There are 9 hidden switches. A switch that is on adds its own fixed numbers to the row, and there is some noise. The rows also spread widely along 11 directions, which tell nothing about the answers.
Some rows, each with its switches (1 for on, 0 for off) after it:
-11	3	-20	-17	6	19	6	-2	3	-8	4	10	-1	26	24	19	-1	7	-24	14	-19	12	20	7	-6	14	23	24	10	9	-12	-1	14	1	9	8	3 -> 0 0 0 1 0 1 0 0 1
-8	-6	-11	-12	20	-7	19	9	-5	7	3	-3	9	-12	26	23	-1	-10	5	-8	-14	-2	8	3	1	-11	6	13	7	0	7	-11	18	-4	1	1	19 -> 0 1 1 0 0 0 1 0 0
-11	5	7	-2	19	3	-2	5	0	-27	-1	-4	-4	2	1	1	-11	1	-1	3	-5	2	28	-8	-11	-19	23	12	-2	-13	-7	1	-6	-5	-11	10	-6 -> 1 1 1 0 1 1 0 0 0
-15	11	-4	-20	17	-1	-3	18	-1	8	2	0	8	-3	-7	0	-1	-7	2	-9	5	1	10	16	-9	-5	46	-2	8	5	-10	-11	11	1	-6	7	-6 -> 1 1 0 0 0 1 0 1 1
12	6	-18	4	-1	13	18	-3	8	-5	-2	11	5	12	33	11	-4	7	-12	9	-30	3	4	-5	-11	4	16	14	8	8	8	-11	9	-2	0	7	22 -> 0 0 1 1 0 0 0 0 1
-4	3	19	-5	20	-11	-13	9	-5	-20	0	-1	-9	-14	4	7	-3	-3	5	-13	8	10	21	-1	-4	-16	16	16	-4	-12	-3	9	-12	-10	-8	15	-9 -> 0 1 0 1 1 1 1 0 0
11	10	-7	-11	10	-1	-3	-1	4	-18	10	11	-10	-33	2	12	9	0	0	-27	-4	-16	-4	4	-24	12	18	4	-1	-4	10	-1	-13	6	7	5	-2 -> 0 0 1 0 0 0 1 0 0
8	17	9	-1	3	-3	-8	0	2	-9	6	11	4	-4	-2	-3	9	6	-3	-6	10	22	-6	19	6	-7	37	5	3	5	-3	5	-27	-4	-8	23	-7 -> 0 0 0 1 1 0 1 0 0
-24	-6	5	-9	28	-1	-3	15	0	-3	-9	-9	3	24	17	11	1	-2	-1	10	9	15	22	1	10	-25	29	21	9	3	-26	5	10	-3	-5	9	-1 -> 1 0 0 1 1 0 1 0 1
20	15	23	20	14	4	5	6	3	-10	0	25	-2	0	19	5	-1	3	9	6	0	0	7	0	-9	0	11	6	3	-6	2	7	-14	-17	-18	6	9 -> 0 0 0 1 0 0 1 0 1
6	10	14	9	24	8	8	3	-7	-1	8	23	-3	-2	15	5	12	-2	6	1	-1	-2	3	16	-11	-4	7	9	2	5	-2	4	-7	-7	-12	10	4 -> 1 0 0 0 1 0 1 1 0
-1	8	-14	-14	5	-16	-16	12	12	-21	-5	-21	2	3	8	6	6	16	-5	-13	6	8	1	-2	-6	-17	29	8	11	12	-9	1	-22	4	9	18	-3 -> 0 0 1 1 1 0 1 0 0
-22	-2	9	-12	15	-13	-20	1	-7	-11	-9	-4	-10	-1	3	0	5	-1	2	-9	8	15	19	2	-2	-20	26	21	-2	-9	-10	5	-10	0	-2	16	-22 -> 0 1 0 1 0 1 1 0 1
0	3	-2	14	9	11	-2	-13	-13	-4	3	17	-11	-9	18	1	21	3	-1	-11	-12	-2	-5	13	-9	-10	11	11	-1	11	5	-3	-15	-1	-14	27	0 -> 0 1 0 1 1 1 0 1 0
5	12	25	-2	26	2	-1	9	-1	9	15	24	2	-14	2	5	12	-2	-1	-10	11	11	-1	21	-4	9	29	4	-7	2	-2	8	-7	-9	-7	3	-7 -> 0 0 0 0 1 0 0 1 0
1	10	0	-6	14	-4	1	13	8	23	-3	-1	11	-5	6	-9	6	6	3	-16	-9	3	-12	26	-26	-8	35	2	6	14	9	-19	-5	1	3	10	-5 -> 0 1 1 0 1 1 1 1 0
-9	1	-1	-3	3	-15	-1	3	-2	11	-11	-4	6	4	24	1	2	3	4	0	-2	27	1	2	10	-22	14	14	5	3	5	-8	-2	-3	-5	20	0 -> 0 0 0 1 0 1 1 1 0
-18	-3	0	-9	22	-5	0	12	8	16	-9	-3	4	13	21	3	9	6	-5	3	3	12	6	9	-7	-9	28	16	4	4	-9	-9	2	0	9	2	-11 -> 0 0 1 0 0 1 0 0 1
-12	-2	0	-10	29	6	-6	11	-2	19	-4	-6	-1	6	11	-2	12	1	2	-12	-4	-3	3	17	-29	-12	18	12	6	16	-4	-13	2	2	19	3	-4 -> 0 1 0 1 1 0 0 1 0
17	7	-7	-5	0	7	6	-2	9	-7	-1	16	-7	-20	7	-6	-3	-5	-4	-16	-28	-7	-1	5	-34	7	36	6	-3	-3	19	-19	5	5	2	13	2 -> 1 1 1 1 0 1 0 0 1
6	10	10	-2	15	-12	6	17	-4	3	9	13	10	-11	20	15	10	6	0	0	3	13	2	13	6	0	18	3	0	6	2	6	-11	-16	-13	6	8 -> 0 1 1 0 0 0 0 1 0
14	6	-4	-14	13	8	11	4	4	-29	15	20	-9	-19	18	27	-4	-10	-13	-13	-20	-4	17	1	-15	19	18	23	-3	0	0	11	11	-1	-3	9	13 -> 1 0 1 1 1 0 1 0 1
-1	13	-9	-13	18	19	14	0	-9	-9	16	26	-7	7	11	16	-1	-12	-2	5	-13	-4	16	19	-16	13	8	17	12	3	-2	-5	11	1	2	3	7 -> 1 0 0 0 0 0 1 0 1
12	-1	16	9	14	-9	-8	3	8	-26	-6	-1	-11	-24	6	-6	9	11	5	-17	-6	-7	10	-18	-24	-14	23	8	-14	-13	7	5	-16	-1	1	10	-8 -> 1 1 1 0 1 0 0 0 0
13	2	-14	-6	13	1	0	16	14	-6	-7	-2	-2	2	20	8	20	17	-9	-4	-11	-14	-1	10	-33	4	26	5	12	15	-3	-7	-12	1	15	6	8 -> 1 1 1 1 0 0 1 0 0
-4	24	-24	-20	8	13	2	13	4	-27	4	-10	5	29	-5	5	-20	5	-2	14	-2	-3	23	2	-17	-3	17	0	27	3	-11	-14	0	-1	10	2	10 -> 1 0 0 0 0 0 0 0 0

New rows, each followed by its switches (1 for on, 0 for off):
1	9	3	13	13	-9	-2	13	-3	-6	-11	-5	2	4	16	-1	1	3	18	-4	5	-6	5	-2	-7	-26	10	0	18	5	-3	-7	-16	-11	-11	12	12 -> 0 1 0 1 0 0 1 0 1
-12	11	3	-11	10	12	10	-8	-10	14	8	27	4	13	10	5	-7	-14	-5	10	-11	27	6	27	3	-1	26	21	5	0	1	-10	10	-2	-5	9	-2 -> 0 0 0 1 0 0 1 0 1
0	6	-8	-18	11	8	-4	-5	2	-6	7	16	-11	-4	8	5	15	-1	-14	-5	-9	10	-2	23	-21	9	26	18	-4	5	1	-7	-11	9	16	12	-11 -> 1 0 1 1 0 0 0 0 0
-3	7	0	-18	21	-9	-4	9	-6	-16	10	5	-10	-11	10	19	0	-4	3	-12	10	3	17	7	-9	2	-5	17	5	-6	1	5	-8	-3	5	6	-4 -> 0 0 0 0 0 1 1 0 0
-1	-5	16	15	21	3	3	-2	-3	-3	-3	10	-5	12	29	4	9	14	-2	12	-10	11	19	1	-10	-12	-3	24	-3	-4	4	4	-8	-12	0	11	-3 -> 0 1 0 0 1 1 0 0 0
0	-5	-13	-7	5	-2	3	-5	-7	0	4	8	-5	-21	20	13	22	-1	-5	-15	-10	6	-6	8	4	-3	18	12	-2	6	7	-5	-3	2	4	19	7 -> 0 1 0 1 0 0 0 0 0
-1	4	7	10	23	14	25	2	-8	0	4	16	5	-5	21	11	-14	-17	8	5	-16	0	15	-3	3	-12	4	10	1	-6	8	-9	22	-11	-27	8	20 -> 1 0 0 0 1 1 0 1 0
14	26	-11	-6	5	0	18	9	-5	-19	14	13	3	13	24	19	-12	-4	-1	12	-11	17	6	22	-3	-7	-5	16	18	15	5	-7	-15	-13	-9	20	23 -> 1 0 1 1 1 0 1 0 0
-2	-9	4	-9	11	-11	-7	-8	-5	-8	4	13	-12	-35	15	14	22	-3	-6	-23	-9	8	0	6	-1	-3	24	21	-16	-7	6	6	-9	4	1	15	-8 -> 0 1 1 1 0 0 1 0 0
-8	-7	-11	7	12	6	-2	-8	-6	5	-7	11	-13	-8	23	-3	32	6	-2	-14	-16	-16	-6	10	-25	-9	17	11	-2	13	3	-9	-7	10	-1	19	-8 -> 1 1 1 0 0 1 0 1 1
7	7	2	2	24	-2	3	18	-1	-7	2	4	-3	-4	16	11	14	1	1	-4	1	-5	1	15	-11	-13	20	4	7	13	-7	-3	-17	-9	-7	11	11 -> 1 1 1 1 1 0 0 0 0
-5	14	-8	-6	28	14	12	14	-3	-12	11	11	2	15	18	29	-4	1	-7	13	2	-4	16	16	-5	7	1	7	17	6	-13	0	-7	-14	-10	-2	14 -> 0 0 1 0 0 1 0 0 0
-15	10	-23	-12	3	21	-4	-11	6	-15	-4	-6	5	10	-6	-2	-11	1	-11	-1	-19	-2	8	-7	-15	-7	44	1	8	0	-7	-13	7	8	-2	6	-3 -> 0 0 1 1 0 0 0 1 0
-3	6	-7	-21	19	-5	7	16	-6	-4	9	11	-3	6	26	25	5	-9	-5	4	2	18	14	15	7	3	10	21	9	9	-8	1	7	-5	4	8	11 -> 1 0 0 1 0 0 0 0 1
-4	-2	-6	-19	19	-8	-2	13	-3	-3	6	-1	-4	-10	18	19	7	-4	-4	-20	-2	3	13	8	-8	-1	17	21	5	9	-5	4	10	1	11	10	5 -> 0 1 0 1 1 0 1 0 1
-4	11	13	6	15	14	-4	-9	3	-22	-2	11	-5	0	-1	-2	-10	-1	-2	7	-3	5	14	-6	-8	-8	26	8	-4	-17	-3	1	-14	-6	-14	4	-8 -> 0 0 1 1 0 0 0 0 0
0	14	5	-14	16	-3	-5	9	-12	0	9	18	-8	-8	4	4	6	-10	2	-10	2	9	6	24	-13	1	20	11	1	7	0	-3	-6	-3	0	12	-4 -> 1 1 0 1 0 0 0 1 1
0	11	-16	10	5	18	12	1	-5	-9	-5	5	5	21	17	2	-5	3	2	13	-23	-8	13	-2	-10	-11	19	3	17	12	-5	-12	8	-6	-15	13	21 -> 1 1 0 1 0 0 0 1 1
-13	11	-12	-7	3	11	8	-20	-24	-10	18	17	-7	-2	3	3	-7	-16	4	-8	-18	9	12	13	-1	-13	5	22	2	0	12	-12	4	3	-2	21	0 -> 0 1 0 0 1 0 0 0 1
-9	-1	-16	-23	17	-2	-1	2	-3	-11	1	-6	-10	-10	7	8	-2	-10	2	-15	-15	-8	11	5	-26	-11	13	17	6	-3	4	-15	5	8	14	7	2 -> 1 1 1 1 0 0 1 0 0
-6	11	10	4	17	6	2	9	-5	-1	-8	5	6	32	15	-1	-3	8	1	27	-8	15	19	10	-8	-16	16	12	12	3	-9	-3	-6	-14	-8	7	2 -> 1 1 0 1 0 0 1 1 0
-8	23	-5	-24	17	11	-1	5	-8	-19	15	9	-1	-11	-20	3	-16	-16	1	-10	-8	-5	17	13	-23	5	30	1	3	-6	-1	-9	1	1	-4	0	-5 -> 1 1 1 0 0 0 0 1 0
-14	10	15	0	23	10	-4	12	-11	-4	7	13	6	20	11	16	7	6	-16	17	7	23	19	23	15	-5	29	13	4	9	-24	15	-11	-19	-24	14	-4 -> 0 1 0 1 1 1 0 1 0
-4	9	0	-10	4	-11	-6	16	13	-14	-10	-12	16	22	11	5	-11	16	-6	18	6	28	18	-8	12	-14	35	8	12	-3	-14	5	-6	-10	-1	10	1 -> 0 0 0 1 0 0 1 0 0
8	10	12	-8	11	-6	-6	10	0	-8	3	10	0	0	7	5	1	8	-2	1	1	16	11	13	-10	1	20	12	4	-4	1	3	-14	-9	6	8	-4 -> 0 1 0 1 0 0 1 0 0
-10	4	-1	-9	19	26	9	-15	-11	-5	8	26	-14	-7	1	2	-8	-23	-3	-5	-30	-5	16	13	-28	1	23	20	-5	-10	7	-16	15	6	-1	4	-3 -> 1 1 1 1 0 0 0 0 1
-10	4	-9	-3	23	23	0	0	5	13	-2	7	-3	22	12	-1	7	0	-4	-4	-11	-10	2	20	-34	-1	21	14	16	16	-8	-15	6	8	16	3	0 -> 0 0 0 1 1 0 1 0 1
6	8	-1	-11	24	-1	-3	31	14	16	-7	-2	2	11	10	-4	8	7	0	-8	-1	-5	1	27	-36	-3	36	7	16	19	-6	-14	-1	0	15	6	-1 -> 1 1 0 1 1 1 1 0 1
-2	1	10	-16	24	-1	2	-2	-15	2	15	29	-14	-24	10	17	15	-21	0	-13	5	11	0	30	2	5	16	19	-5	-3	0	1	-2	1	-3	10	-3 -> 1 0 0 1 0 0 1 0 0
-5	14	-17	-20	16	-3	4	18	-9	-14	13	5	0	10	21	24	11	3	-10	1	-5	0	16	16	-9	7	9	13	14	20	-12	4	-5	-4	3	6	9 -> 1 1 1 0 0 0 0 1 1
-2	-6	-11	8	1	4	7	-10	-3	-11	-3	6	0	-11	27	10	11	12	-9	-3	-25	-2	7	-13	-3	-4	14	11	-5	-1	10	0	2	-1	-10	17	6 -> 0 1 1 0 0 1 0 1 0
-9	13	2	8	25	26	7	-1	-14	-12	6	15	-3	28	10	8	-8	4	3	20	-14	-13	28	8	-27	-2	-11	11	17	0	-8	-1	-2	-12	-7	-4	6 -> 0 1 0 0 0 0 1 1 0
-7	0	-19	-22	18	3	6	6	-12	-19	13	7	-6	-9	16	32	7	-11	-6	-6	-7	-3	16	11	4	2	11	15	11	6	-11	3	7	-3	-4	13	16 -> 1 1 0 1 0 0 1 0 0
-1	7	-32	-12	8	17	8	4	4	-12	5	-1	-1	22	25	18	1	10	-16	1	-30	-13	13	11	-30	5	9	21	21	23	-5	-9	7	2	15	10	17 -> 0 1 1 1 1 0 1 0 1
